The rows are grouped in 4 different ways at once. Each group adds its own fixed numbers to the row, and there is some noise. The rows also spread widely along 14 directions, which tell nothing about the answers.
Known rows, each followed by its group in each grouping:
[ 10   0   5   8  12  -4   1   0 -17  11   2  -1   4  -8  -2  -6  11   2
  14   5  11  12   3   3  -8  14   1  -9  -8  -9  19 -19 -17  -2  -3  -5
   8  -1   0  29  -3  17   2   1  -2]
(1) A F Q_534
[ -4   3  -2   1  -1  -7  11   0  -5   8  10   8   7   1  11 -13   0  -8
   4   8  15  17  -9   8   6   4 -10 -14   2   6  11   7 -17   2   2   0
  20   4   0   2 -12   9   2  15  12]
(3) Y E Q_534
[ -5  -2  -2   5   4   3   9  -1  -1   6   9  11 -15  -6 -15  -6  -4  -1
  -7   0   1   1  -3  -2  -4   5  17  -4   8   3   1  18  -3  19   0  -5
   3 -10   4  -8  -7   1 -17   7  11]
(0) Y F Q_846
[  5  -9  -5 -10  14   1   2   5   9   5   9  -1  -3   6  -9  -8  15   1
   7   8   0  -1 -18  -6   1  -4   6  -8   3  -6   9  -6  -3   5  -2  -5
   5  -2  -8 -15  -3  -4  -9  11 -11]
(2) C E Q_39
[ -2   7   1  11  -2 -15  13  -9  -5   2  11  12   8   4  -2   9  -1  -6
  -6   3  -5   8   6  -5   3   0  -4   0  -1  -2  20   0 -10   0  -1   0
   3   2 -13   8 -20  15  -8   2   4]
(2) C G Q_846
[  0  -1  13  -4   6   9   2   2   9  15   4   4  -5  -9 -14  -2  -3   5
  -5  -5   5  18   3  -8  -2   4  12 -16  13   0   6  21 -10  11   5  -7
  -1   6  18  15   5   3  -4   6   3]
(3) A G Q_39
[ 11   1  13  -7   9   5   9   7   0  15  17  -4  -6  -2  14 -16  17   1
   8  18   3  18 -22   6  -8   4  13   2  -1 -18  16   2 -28  10   2  15
  -2  -7  -3  -9  -3  -5  -6  12 -13]
(0) Y E Q_88
[  5 -15  -2   9  15   7   6  -3  14   5   5  -3 -12   4  -6  -5  26   6
  -4  13 -22  -5  -1  -6   8   0   6  14   4  -2  -4  13  -7   0   4  -8
  -9   3   4 -11  -7   4  -5   8  -6]
(1) A F Q_88
[  9   1  -3 -16  10  20  -8  -4 -10  27  10   5  14  18  -2 -16   1   0
  -4  -5  -2  18   7 -15   5  -6 -12 -21  -1  24  14   2   0  -2   0 -23
  11  22  12  15  -4  14   0  23   6]
(1) A E Q_88
[ -3  -9 -11   8  -1 -22  16  -7  -8  -3   0  -1  -5   1   2   4   1  -7
  15   7  17  -3  -9   3   9  14   3 -15  -9  10 -23   4 -10  -7   4 -16
  19  -9  -1   5   5   2  11  -1  18]
(1) A F Q_88
[  5  -8   0  -1   4  -4   6  -6   2   6   8   0  -1   7  -8  -1   9   1
   5   6   5   3 -17 -11   1   4  12 -17  -3   2  -9   6  -1  -4   7 -11
   4  -4   3  -3   7  -8   1   4  -3]
(0) C F Q_534
[  4  -5 -19  12   4 -11   6  -3 -18   0  -4   2 -10  -7  -5  -3  -7 -11
  10  -1  18   3  -2   0   1  22   6 -27  -7  15 -10 -10  -8   4  -2 -23
  26  -5  14  13  -3  15   5   0  24]
(3) Y G Q_88
[ -5   5   6   0   6 -16  11  -2  -9  -6   2   6   2 -10  -5  -1  -2   0
   7   3  20  -1   3  14  -2   9  -6  -6  -5  -6   1   5  -6   7   7  13
  18 -15 -11  17   0  -1  -8  -1  10]
(2) C G Q_88
[-15  -2  -9  -4  12 -14  17   8  21   4  -6  -6   9  -3  -6   4   5  -9
  14  -6  13  11   4  -4  -2   1 -18  -5  16 -22  34 -18 -29   7 -15   0
  15   8 -23  16 -21  27   1  -3  -1]
(3) C E Q_534
[ -1  -8   4   0  10  11  11  -1  13   7   1   4 -11  -3 -21   6  -2   7
 -10  -4  -6   6   8 -18  -2   6  15   0  11  -6   0  25 -16  10   0 -14
 -17   2   9   5  -2   2  -8  -9   8]
(1) A G Q_846
[  1  -8   6  12  -1  -7   6  -2   8  -2  -1   5  -1 -11 -18   5   3  10
   4  -8   4   8  -6 -13  -4  12  11 -22  15  -3  -5   6  -6  -3  11 -12
  -1  -3  16  20  -8   1   2  -8   1]
(0) A G Q_534
[  7   3   6   1   4  -2   8  -8  -1   4  10  -2  -8   8  -1   5   5  -5
  -2   8  -9   6  -5 -12  -3   4  14   1  -6  -1   3   6 -10   7  -2   1
  -4  -3  -3  -7   0   2 -10   1  -3]
(1) Y G Q_846
[  0   8   7  -3  -1 -10   2  -4  -2 -10  -4  -2 -12 -11  -6   1  -2   0
  11  -3   7  -3 -15  -1  -8   9   5 -12   9   6 -13  -1   2  11   0  13
  19 -20   2   6   6   3 -11   1  -5]
(2) A E Q_846
[ -3  -6   8   0  -5 -13   9   2 -16  13   8  14   8 -14 -24   8 -13  14
  11 -18  16  11 -11 -15 -19   8  24 -18   8 -11   6 -11 -17   1   3  -9
  -6 -23 -12  28 -12  -1 -11 -12   4]
(2) A F Q_88
[  7  11   6 -18  13  17  -4  -7   3   8   6  -3  -9  13   1 -11  11  -2
  -5   7 -15   0  -4  -8  -3 -10  -3   5  -1  11  -1  11   5  14   0  11
   4  -2  -2 -13   8  -1 -19  18 -12]
(0) Y E Q_39
[  5  -4 -23   8  15  -2  12 -13  -3 -22 -10   7   1  15 -19   7   9   0
  -5   6  -8 -19  24 -13   5   8 -19   7 -16   4 -11   8   2  -1   3 -16
  -4  -1  -9   4 -14   2  -6 -17  17]
(0) A G Q_534
[  5 -16 -13  14   3  -4   6  -2   2  28  10  -1   1   6   1   2  11  -6
   3  -4 -15  15  -7 -22   8   1   8 -12  10   9  12 -16 -20 -14  -8 -37
   1  20   6   5 -21  34  11  13   2]
(1) A G Q_846
[ -1  13  11  -3   7   2   4   4   0  -5  -3   7   5 -11 -12  -3  -1   6
   3  -7   4  12   7  -2 -16   7 -11  -4  13 -13  27  -9 -14  15  -4  19
   6  -9  -7  24 -17  12 -17  -6  -7]
(2) A E Q_534
[  7   4  16  24  -8  -9  -4 -11 -11  15  24  15   1   2   0  -4   7  -8
  -7  12  -9  18   3   5   8   2  14 -15   0  12  28   3   6   1   6  -3
  12  12  16  10  -6  14  -7  26  -4]
(2) A F Q_88
[ 27  -1   1 -10   4  23  -1   2 -12  16  10   4  19  10  -2 -12   6  16
  -2  -1  -7  31 -19 -32 -11   6   6 -25   3   1  14  -5 -24 -12   5 -21
 -19   8  15  14 -20  -2   6  -5  -9]
(0) A E Q_846
[ 10   2   4   0   9   7   6  -1 -11   1   9   6  -1   2  -5  -6   0   2
  -3  11  11  13  -3  -3  -4  12   7 -13  -6  -3  11  10 -12   8   3   0
   1  -2   9   6   2  -6  -8  -1   4]
(1) C E Q_846
[ 21   7  11 -14  14  12 -13 -12  -2  11  10  -7   3  21  -4  -4  14  -2
  -2   7 -11   6  -5 -18   3  -7   4 -15 -12  13   8  -2  15   3   1  -2
   7  12   8  -1  16  -1  -8  15 -20]
(1) C G Q_846
[  4  -5 -31  -4  14  -9   9   4   6 -15 -16 -11 -12   4 -11  -2   9 -10
  19   2  10 -12 -11  -7  -2  14  -7 -17  -1   3 -11 -21  -3   6 -13 -16
  23  -9  -5  -5  -1   7   4  -8   5]
(0) C F Q_39
[  2   6   2   6  -2  -1   6 -11  -4  -2  10  13  -6   5  -6   1   7   2
  -6   3 -21  -5  -8 -11  -6  -3   1  12   6   8  -8   5   2   7   1  10
  -3 -17 -11 -10 -15   4 -21   5  -7]
(0) A F Q_534
[  7  -6 -23  21   4  -7   7   7   3 -19  -5   6  -5  -8  -4 -15  13  -5
   7  12   9   4  -8   8  10  20 -11 -28  11   6   7  -3  -5   3   0 -16
  23   5  23   0 -24   9   9   1  15]
(0) A F Q_846
[ -5 -13  -8   1  20  -8   9   1  14  -5  -8 -13  -6  -4  -1  -6  17  -3
  14  10  16  -5   0  10  12  10 -11  -9  -1  -2  -4   4  -7   0   2  -7
  22   6   5   8  10   5   9   5   6]
(1) C E Q_88
[ -1  -7 -21   1  11  -9  12   1  13 -10  -4  -4  -2  10  -5  -3   8 -12
   8  10  12   1  -1   1  13   9 -11 -21  -1   3   4   0  -8   2  -4 -18
  22  10   4  -3  -5   5   8   1  12]
(2) C E Q_88

New rows, each followed by its group in each grouping:
[-15  -1  -7   6   2 -12  14  -3  11 -14  -4  10   3  -3 -11   0   1  -1
   1  -2   9  -3   7   3   6   4 -20  -8  13   1   0  15  -2   5   5   1
  14  -1  -3  10 -16   5  -4  -1  13]
(0) A E Q_534
[ -3  12   3  14  -3 -19  13 -13   3  -4   2   1  -6   5   2  12  -3 -19
   0   8   3   9  13   2   7   9  -4  -7  -2   5  11   9  -7   8  -7   3
  17   9   2  11   2  19  -1   2   8]
(1) A G Q_846
[  6   4  10 -10  -2  -2   5  -4  -6   4   7   3   1  -2  -2  -5  -2   6
   4   2  14  10 -21  -6  -5   6  10 -20   0   7 -15  16  -3   3  10   3
   7 -14   8   4  11 -14  -1   1   0]
(0) C F Q_846
[ -8 -12  -8  18   0 -14   9   3  -5  14   6  11  -2 -14 -12  -5   0  -3
   8  -5  15   9  -2   2   0  12   6 -21  14   1  12  -7 -12   1  -1 -21
  16   2   7  18 -16  21   3   7  16]
(0) A F Q_534
[-10  -2  -4  -4  -4 -11  13  -1 -10   6   6  15  17  -3  -6   1 -10   7
   1 -14  10  10  -7  -9  -2   2 -11 -14  10   6   2   0 -15  -7   7  -7
   8  -8 -10  20 -23   8  -2  -1  14]
(2) C E Q_88
[ -3 -10   2  -1  16   7   3  11  -2   9   1  11   6 -19 -21 -19   6  15
   5  -4  23  10   8   9  -5   9  -1 -16   8 -15  20   6 -11  10  10  -8
   6  -1   8  27 -12  -1  -5   2  12]
(0) A F Q_88
[  4  10   4 -21  10  21   2   3  -5   5   8  11  -5   3  -7 -15   0   8
  -4  -1   0   5 -13  -9 -13  -2  -3  -3   8   5  -2  13  -5  19   1  14
   3 -17  -3 -10  -3  -8 -22   8  -5]
(0) C E Q_534
[ -6  -7  -9   1   4 -18  16  -3   8   4   8  -2   5  13   8   0  13 -10
  12  10   0   3  -8   0  11  -3 -11   0   0  -1   6  -2 -16  -6  -3  -5
  12   5 -18  -6 -12   9   4   9   1]
(1) A E Q_88
[ 14   6  -7   2   1  14   8  -1  -4  -3   6   5   5  14  13 -10  11   1
  -8  11 -22  13  -8 -11   2   3 -18   2   6  13   4   6 -18  -3   0   1
  -2   3   7  -7 -29   8  -2   4  -1]
(1) A E Q_88
[  5  -4 -11  -3  12   2   7 -13 -14  12   5  -7 -20  14   4   0   4 -12
   5  10  -5  -8   2  -5   3   4   7   6 -18  18 -21   4  -6   5  -8 -14
  11  -5  -4  -9  17  12  -7  12   9]
(1) A E Q_88
[ -3 -17   8   2   9   6  -1   6  -4  17  13  15   0 -14 -21 -10   5  18
  -1  -9   2   4  -6  -4  -4   0  14  -9  14  -2   3   9  -2   5  13 -10
  -3  -7   5  12 -12   1 -12  10   4]
(1) A G Q_88
[ -6  12  -4  -2   0  -4   4 -13 -13  10   6  10   5   4   1  -2  -5  -9
  -5  -5  -3   1   9  -1   4  -2 -17   0  -1  22   1   3   3   5  -2   3
  22  -3 -10   9  -8  21 -11  17   9]
(3) C F Q_88
[  0 -11   0  10   4  -3  13   2   4  -5   8   9  -3  -7  -3  -3  12  10
  -2   8  -3   1 -17  -2   1   7   3   2   9  -6  -6  12 -15  -4  11   1
  -4 -12   2  -4 -17  -4  -5  -1   0]
(2) C E Q_534
[ -5  -5  -4  -2   8  -2  19  -2   3   9  14   3  -8   9   2  -2   8  -6
   1  11  -6   0  -8  -3   0  -3   4  16  -1  -7   6   7 -21   8  -6   3
  -4  -7 -22 -19 -11   6 -14   8   2]
(1) Y E Q_534
[  9   4  -7   1  -6  -1   6  -5 -39   9  14  17   4   2   8 -13 -10  -2
   4   5  13  11 -19  -2  -5  12   2 -19 -11  20 -11  -1 -12  -2   6  -6
  13 -17   4   2 -10   2  -5  10  18]
(3) Y E Q_534
[ 10  -5  -1  26   9 -21  13  -3   0  -7  10   1   6   0  -2   4  21  -7
   6  23   6   9   6   8   6  14   6  -8 -12 -25  36 -11 -14  -3   2  -1
   0  10  -2  12 -13   7   2  -5  -2]
(0) C G Q_846
[ -4  14  20   6   0  -8   1 -19 -15   6   7   8   1  -5  -3   5  -1   1
  -7  -1 -10   1  16   3  -3   0  -1  10  -7  10   1  10   6   5   9  16
   8 -10  -6  22   5  11 -18   9   0]
(2) Y F Q_88
[  7   2  16  10   3   0  -1 -19  -8  10  12   0   3   5   5   1   9   3
  -9   8 -13   8   1  -6   9   1   4  -3  -6  17   0  16   4  -7  13  -2
   0   9  14  13   6   7  -3  15  -3]
(1) Y E Q_846
[ 14   5  22  -7   7  17  -8  -1  -4   2   9   3   2  -5   6 -21  13  16
  -4  10  -2  12 -16   3   2   2  -3 -10   7  10  -6  25   1   2  19  16
   3  -3  24   5   5 -13  -5  16 -12]
(1) A E Q_846
[  6   3   0  -8  17   5   7   4 -11   7  16   8 -13   2 -11 -11   3  -7
   0  15  15   0  -1   7  -7   3  17   2 -15 -15  17   6  -9  26  -6  11
   4 -13 -13 -16   5  -9 -25   7   4]
(3) C G Q_846
[ 11  -4  10   5   8  -2  -4   3  14  -8  -1   0  14   0 -18  -1  14  10
   8   0   3  16  -5 -14  -3   7   0 -30  10 -13  25 -10  -1  -2   7  -5
   0  12  13  22 -13  -2   2  -8 -16]
(1) A G Q_534
[  0  -5  -4  -3  12   8   6   0  -8  20   9   2 -24   0   3 -10   7  -6
   3   7  -7  -3  -8  -1  -4   1  10  12   1   5  -8   1 -15  10  -9  -4
   9 -11  -5 -14   4  18 -14  19   3]
(2) A E Q_534
[  5   9  -9  -7  15  15  -4  -4  -6  -8 -10  -3 -22  -3 -10 -10   1  -1
   1  -2  -4 -11  -3  -8  -7  10  -3  -6   4  19 -17   3  10  20  -3   2
  19 -13  12  -3   6   8 -17   4   4]
(0) Y E Q_846
[ -9  -5  22  14   4 -14   8  -6   4   2   5   7   2 -17 -22  11   4  13
  -1  -3   4   5   6  -1 -10   7  17   2   5 -21  16   8  -8   4  12   8
  -9 -11  -5  29  -3   0 -14  -8  -5]
(2) Y F Q_534
[ -2 -10  11  14  11  -4  10  -4   1   4   9   6 -10 -11  -9   0  13   7
  -3  11  -1  -2   5   7   5   6  13  11  -1 -10   1  21  -9   5  10   3
  -7  -6   3   6  -1   0 -11   3   4]
(1) A G Q_846
[  9   0  -5  -6  20  14  -5   2   0  17  -4  -5   3  -3  -6 -15  15   3
   4  -3  -3   9   8  -8  -3   2 -11  -6   6   0  21 -13 -10   3  -6 -12
   9  11   4  20  -9  24   0   9  -5]
(0) A F Q_846
[ -4  -7  11 -12   9   9   2  -6  -5  20  14  11   5   4 -13 -12   0  12
  -4   0  13   5   3  -3   4  -5   4 -10  -4   5  -6  29   1   1  16 -11
  -1   2   3  11  12 -12  -7  15  11]
(0) A E Q_534
[-15 -12 -15  15   6 -27  18  -6  15 -26 -11   3   6  -7 -13   8   6   0
   6  -1  13 -14   4   4  16  10 -21  -9   7   2 -12  12   2  -5  10  -7
  17   0  -3  12 -14   5   7 -10  19]
(1) C G Q_846
[  1 -14  -6   1   3   5   4  -8   0  10  22  15   5  20  -8  -7  10   3
 -10   6 -17  -2 -14 -17  11 -12   5  -3   1  16  -3  14   6  -5  10 -16
  -6   3  -4 -22 -17  -5 -13  20   2]
(1) Y E Q_534
[ -4   9  21   2  -2  -7   4 -16   1  15   4  -3  -4  -9   6   9   6   5
  -3  -7 -17   4   1  -9  -2  -4   0  13   8   8 -12  14  -5  -2   7  12
   1  -6  -2  18   5  19  -7   9 -10]
(0) A G Q_846
[ -4  -5   0  -1  18   1   2   2  11  -3 -10  -4  -6 -10 -19  -6   6   1
   5  -1  16   1  11   3   3  10  -3 -15   7  -2   7  10   0  12   0  -8
  16   5  12  19   8   6  -2   0   7]
(1) A F Q_846
[ -4  -7   4  11  -3 -22   9 -15  -5  -5   2   2   1  -3  -5  12   3   1
   6  -1   5  -7  -8  -6   6   8   2 -10  -2  11 -23   7   3 -11  12  -5
  11 -10   0  12   4   3   2  -1   7]
(1) C G Q_534
[ -3   2   3   5   7  -7   4 -10  21  -8  -3  -2 -10   7 -16  10   8  -8
  -2   2 -11  -3  12 -10   6   1   0  -4   6   1   3   9   7   8  -1  -2
   8   7   2   1   5   8  -8   1  -6]
(2) A G Q_534
[ -3  16  10  -5  -9   3  -6 -13 -21  15   7  19   7  -3  -4  -7 -13   4
  -7 -16  -2   8  -2  -9  -5  -2 -11 -15  12  35 -13  11  12   3   9   3
  20  -9   7  20  -5  14 -12  19   7]
(0) A F Q_534
[ 16   8   6   2   0  -4  -5 -14 -27   2  19  13   5   9   7  -7  13   2
  -2  12 -14  -6 -16  -1   2  -5  -3   0 -13  20 -11  -1  16  -5  14  14
   8 -16  -6  -8  -4  -4 -15  19  -9]
(0) C G Q_39
[ -9  -8  13   8  -1  -9   5  -2  11   5  11  12  -6 -13 -12  -2   7   8
  -3  -2  -2   0  -9   3   6  -3   9  -5  18   1  -7  25   4   3  17   2
   2  -6   8   2  -5  -3  -8  14   1]
(0) A G Q_39
[  0  -4   5  10  -1 -12  21  -3   2  -3   7   0 -10  -2  -3  12   3   0
   6   7  -1   7  -9  -7  -7  12  17   4   3 -16   2   5 -28   5  -2   5
 -10 -14  -7   2  -7  -1  -7 -13  -1]
(1) A E Q_88
[ -7   7  14   4   6  -5   3 -15 -11  14  10   7  -3  -4   5  -2   2  -2
  -6   3  -3  -3  16  10   9  -3  -8  13  -6  14  -5  21   3   4   7   9
  13  -1  -3  13   7  17 -11  20   9]
(1) A G Q_846
[ -1  -6 -15  -3  10  11  11   3   7  10   6   8  -7   3  -3 -13   6  -2
  -8   3  -9   3  -2  -6   7  -1  -7   1  11   9  -3  18 -13   7  -2 -15
   4   5   4 -14 -20  11  -4  11  13]
(0) A G Q_846
[-14  -8  -9  -4  -2 -16  21 -10  -2  11  12   8   7  11   8   1  -2  -5
   2   2   5  -1  -6  -3  14  -7 -10   2  -1  12 -14  21 -14  -8   3 -11
   7   0 -18  -5  -9   7   2  12  19]
(1) A E Q_846
